All groups share one centre, and each spreads out both ways along 14 directions, with some noise.
(in the rows, 128 means zero)
Some rows, each with its group after it:
[117 135 126  97  99 125  97  92  99 114 114 157 130 113  63 145 100 145
 129  97]
K
[137 106 131 115 138 125  85 146  98 130 114 123 122  74  94 145 107 166
  65 127]
K
[150 180  90 101  55 133 124 174 127 134 201 130 136 156 105 167 139 101
 116 114]
L
[ 90 145 138 164 150 132 110 135 114 142 104 120 149  82 144  90 154 121
  85 125]
K
[208 168 134  87 147 150 181 106 104 154  99 151 118 117 134 102 131 134
 205 131]
L
[107 135  96 176 171 115 138 112 115 126 130  63 116  92 121  88 178 131
  87 114]
K
[135 162 134 126 107 146 110 119 136 175  83 162 131 123 140 132 121 122
 101 145]
T
[100 125 158 145 150 112 104  69 113 129 140 157 111 104 157 141 141 141
 143 138]
K
[122 151 131 104  98 176 186 172 106 150 126 160 185 161 123 101 150 131
 190  98]
L
[ 93 147 117  92  93 137 120 171  86 141 106  94 112  84  95 109 131 138
 107 105]
R
[ 91 135 121 112 127 151  98 106  91 163 107  76  95  69 131 134 158  90
 157 179]
K
[171 145 135 123 105 123 192 145 137 133 163 184 130 184 134 131 113 167
 150 100]
R
[168  83 139 150  76 170 115 116 125  90 143  83 184 116 114 135 161  78
  90 173]
R
[ 96 120 143 122 138 147 137  82 116 132 117 133 100 137 126 161 141 156
 174 121]
T
[148 151 130 126  96 168  82 145 123 123 140 148 124 133 123 149 147 124
 120 118]
R
[ 99  97 100 201 114 158 134 132 164 131  91 129 134 138  58 105 120  76
  94 100]
K
[145 117 157 139 104 128 117 133 156 103 151 152  64 113 157 140 152 120
 127 111]
K
[154 111 137 132  76 106 168 174 128  75 183 137  96 130 118 146 108 123
 137 114]
T
[130 110 129 143  91 143 107 150 152 111 108 158  72 151 115 151 114 162
  95 102]
T
[ 93 111  99 119  92 160 144 137  76 156 154  59 183 105  44 151 131  75
 138 112]
T
[117 129 118 117 114 138 169 144 105 139  99 119 142 153 148 116 135 187
 123 179]
T
[129 170 169 109  97 157  92 115 118 126  96 196 146 124 137 134 125 146
 121  99]
T
[173  87 146 156 121 140 125  95 105 134 123 114  80 110 122 142 110 157
 105 163]
R
[103 100 149 100  96 118 117 113 117 109 140 173 152 110  99 141 112 115
 153 134]
R
[138 108 148 153 106 129 149 131  93  85 174  99 114 108 118 152 137 153
 108 128]
L
[ 81 113 163 144 132 142 113 124 131 116 119 176 140 118 151 102 146 118
 156 125]
L
[122 133 148 146 193 127 117 121 126 140 146 167 165 103 117 127 134 138
 116  74]
T
[128  97 138 151 122  88 211 114 196  89  89 154  95 135 126  76 123 124
 115 110]
R
[131 177 170 121 125 150  83 115 127 113 132 168 125  67 152 100 166  65
 156 109]
T
[110  83 144 173 132 123 126  90 115 117 153 131  97 108 120 118 127  97
 166 152]
R
[169 129  76  97 118 137  96  95 130 132 111 109  89 138  55 152 114 138
 115 131]
L
[125 131 136 120 125 112 156 136 112 118 184 180 177 154 143 116 136 139
 171 136]
T
[ 70 106  88  97 107 120 158 157 134 164 133 188 167 158  66 127 104 118
 173 132]
R
[101 213  87 136 127 104  95 106 183 174  83 197 134 138 120 111 115  86
  89 146]
L
[174 147 160 151 155 166 110  92  86 131 167 127 144  91 125 166 137 101
 159 130]
R
[ 89 155 134  54  88 111 102 146 136 118 104 203  91  97  88 130 109 124
 158  84]
K
[102 118 138 157  97 145 158 122 110 132 109 103 167 116 147  78 164 112
 106 163]
K
[111 108 167 157 119 162 180 117 184 145 101 128  75 111 132 171 148  78
 148  88]
K
[ 87 139 179 119  32 122 102 104 154  90  88 173 105  99 140 105 124  78
 115 102]
R
[107 147 125 128 116  96 117 157 125 131 146 157 135  93 136 118 125 119
  90 157]
L
[143 131 121  98  56 151 123 162 151 158  97 136  54 145 130 192 110 151
 101 132]
T
[131 118 140 149 146 121 124 131 140 124 148 128  70 101 156 140 147 119
 137 129]
T
[108 167  78 114  21 111 100 163 121 156 145 178 144 149  74 142  83 105
  78 159]
L
[157 125  97 109 127 122 127 123 120 137 131 129 119 104  63 138 101 104
 136 134]
K
[116 138 102 113 160 109 121 112 111 160 127 136 136 108  94 145 115 146
 119 127]
K
[144 144 170 144  94 185 122 146 116 105 116 114 158  89 124 109 162  94
  99  98]
T
[164 202 165  94  49 152 167 120 114 173 110 148 121 141 166 151 120 134
 127 111]
R
[ 75  96 113 123 113 152 103  96  81 121  96 124  54 146 115 128 141 204
 179 164]
L
[114 167 175 185  95 114 167 168 136 103 169 170 123  95 174 124 135 100
  99 115]
L
[110 115 114 124 142 114 153 105 148 140  76 157  99 144 128  98 125 164
 132 158]
R
[153 169 172  97  43 152 120 143 123 107 133 203 164 131 124 128 110 107
 133  97]
K
[150 155 156  95  66 135 121 214 108 107 136 149 125 104 162 129 126 158
  84 127]
T
[177 170 152 135 134 176  42 127 101  88 130 151 180  78 102 136 140 110
  87 105]
R
[131 109 163 120 107 163 169 165 103 111 124  98 114 145 155 177 145 224
 101 106]
T
[118  92 160 140  95 160 159 142  94 105 149 115 125 128 130 145 145 158
 142 119]
L
[136  89 110 138 123 109 143 139  97 143 183 105 112  91 100 118 120  90
 153 170]
R
[126 120 105 110 102 126 127 157 149 107  93 204 155 146 105  50 125 133
 125 166]
T
[112 170 128 127  94 132 134  95 110 138 127 107  89  82  85 175 117  83
 136 114]
L
[126 138 142  95 106 143 106 145 130 125 185 167 113 154 183 147 172 135
 186 138]
L
[ 91 173 166  86 118 145 118 149  66 129 140 106 126  81 175 128 171 156
 151 118]
R
[136 111 123 113 106 127 110 147 113 101 129 152 134 111  63 127 100 140
 103  99]
L
[ 92 143 105 125 142  93 148 129 168 175 157 156  90 135 155 158 160 134
 126 105]
K
[104  55 132 136 120 174  93 168 143 133  72 118  99 102 117  95 151 122
 110 135]
L
[111 116 142 120  99 150 114 127 148 112 119 172  87 149 125 150 136 149
 147 106]
K

New rows. What belongs after each?
[227 175 110 105 177 129  81 170 154 122 150 160  97  70 120 145 136 102
 102 121]
R
[ 87 121 145 202 136 124 151 128 131  64 137 153 168 146 153  33 176 145
 116 103]
K
[132 148 148 138 161 154 134 118 131 149  88 126 127  98 155 111 160 133
 115 138]
T
[132 138  83 155 190  95  67 123 101 137 136 122 123  85  98  98 121 142
  80 145]
K
[124 141 129 126 111 104 173 133 145 145 129 189 142 128 101 105  95  98
 147 109]
R
[168 168 113 141  54 179 115 120 100 140 114 100 102 119  95 126 132  83
 131 126]
L
[166 145 134 105 108 112 128 127 100 110 155 136 140  88 117 109 126 107
 131 140]
K
[106  88 130 155 140 114  87 116 111 101 113 148 108 109 106 111 109 164
 100 136]
T
[106 168 126  82 101 148  84 111  71 118  93 113 125  69  77 124 124 118
 139 120]
T
[121 124 137 127 119 112 137 107  94 119  98 146 110  79  85 126  91 144
 119 138]
L
[176  80 162 133 115 167  97 121 143 124  91 138 123  84 121 110 146 121
  69 156]
T
[105 133  95 205 108 149 122 115 157 150 110 128 106 174 115 121 129  95
 114 122]
T
[148 109 136 115 114 207 131 178 116 109  79  97 100 123 131 100 155 125
 166 180]
K
[171  80 159 125 142 177 130 122 138 110  90 131  85 101 112 109 140 115
 171  91]
L
[114 109 115 199 139 128 102 123 151 168 152 136 137 107  76 144 107  56
  91  79]
T
[140 155 122 137 108 126 104 133 104  93 156 138 111 126 127 114 132 133
 137 121]
T
[ 78 109 116 131  96 138 120 146 154 149 100 140 114 114  87 142 121  88
 113 123]
L
[157 169  88 116 100 160 100 189 117 125 148 129 126 142 117  87 162 116
 136 109]
L
[142 144 100  92 128  88 170 130 129 149 168 135  73 128  94 198  90 130
 171 102]
T
[123  85  93 157 109 197 126 174 154 134  58  66  58 127 117  86 168  99
 126 189]
K
[101 139  92 152 144 147 121 120 117 111 122 135 167 141  80  67 152 116
 147 118]
T
[126 151 102 103 134 144 143 156 122 135 111 150 148 139  90 105 134 144
 145  98]
L
[130 137 105  74 118  98 176 165 109 131 171 129 118 116 106 150 117 131
 172 133]
T
[ 62 100 146 156 156 143 103 118 140  74 140 147 136 114 130 110 178 110
 169 114]
R
[154 194 134  90 141 149 152 103 100  81 168  87 163 119 144 132 198 122
 179  99]
R
[164 121 154 155 121 132 122 126 150 117 160 204 179 129 138  84 138  90
 123 133]
T
[ 68 154 137 149 132  86 172  91  89 154 127 122 148  66 128 129 113 102
 119 195]
L
[149 198 118 161 149 120 171 148 126  86 129 127 135 113 141  56 153 103
 144 115]
T
[108 125 153 106  99 168 108 152 100 104 118 155 147 117  90 140 119 138
 144  96]
K
[ 76 154 171 140 133 120 161 115 127 165 130 117 138  69 181 138 175 102
 113 109]
K
[107 164 137  96 147 135 160 121 127 111 110 126  63 116 136 154 150 158
 186  94]
T
[176 152 124 116 118 147 161 187 156 175 102 116 110  98 164 121 152 109
  81 161]
T
[ 86 161 119 160 101 151 158 145 159 140 132 146 142 160 134 110 171 100
 129  75]
K
[144 123 120 146 140 159 125 178 122 186  89 164 110 113  83 142  84 158
  81 113]
R
[143 139 152 107 120 164 145 158 126 135 126 130 113 107 158 133 154 104
 168 153]
K
[136 152 138 131 134 155 159 126 120 160 156 129 182 128 143 129 162 100
 146 126]
T
[175 161 162 101 151 164 187 153 142 122  79 155 142  99  97 137 109 122
 146  85]
K
[107 106 132 119 105 146 126 140 116 100 103 117 108  96 120  89 155 120
 139 163]
T
[138  97 130  83  43 134 110 124 122 117 134 162 122 109  69 142 102  82
 146 149]
T
[106 128 125 133 131 138 146 156 134 146  83  85  82  58 101 130 130  86
 106 121]
T
[160 150  93 123 161 140 137  80 139 157 108  79 136 108  89 131 144  81
 126 144]
L
[ 87  76 150 145  94 119 119 133  96 115 148 116 159  83 101 123 128 117
  89 125]
K
[118 155 159  94 107 127  97 141 119 112 136 197 130 109 108 155 111 148
 129  66]
K
[119  94 111 106 128 139 161 181 126 155 127 117 145 131  84 168 122 176
  88 105]
K
[184  88 155 143 143 114 180 152 141  90 158  94  68  76 127 135 138 126
 107 102]
R
[141 134 137 141 117 144 134 114 111  81  91 133 129 121 126  78 138 153
 122 151]
T
[124 116 126 152 184 121 135  76 164 158 148 173 119 129 114 137 137  92
 169 111]
T
[115 112 168 139 132 145 185 144 128 109 101 115 109 113 139 153 134 167
 119  99]
T
[180 117 117 115 127 117 141 126 116 108 141 117  95 121 137 119 134 160
 126 175]
T
[165 154 113 114 135 114 186  98 124 109 113  53  34 116 146 104 163 162
 137 118]
R
[144 174 129 140  67 150  90 143 125  93  79 132  82 103 115 100 119 113
  94 119]
T
[122 111  98 117 115 122 211 110 135 162 120  63 111 135 123 141 171 157
 104 133]
K
[ 96 113 106 128 141 148 148 109 144 134 102 119  79 140 107 130 151 126
 177 132]
K
[139 140 112  94 184 105 166 167 192 116 106 175 119 100 107 120 139 115
 131  98]
R
[191  73 113  95 102 142 202 143 141 138 108 111 111 135 111 126 120 126
 146 208]
K
[207 180 144 161 133 167  87 108 132 123 115 106  99  84 139 116 156  93
  82 109]
T
[102 127 129 149  86 156 160 170  77 206 128 100 117 123 139 116 121 133
 120 156]
R
[ 99 165 144  99  84 157 122 128 125 145  84 143  87 117 127 164 126 129
 143 111]
T
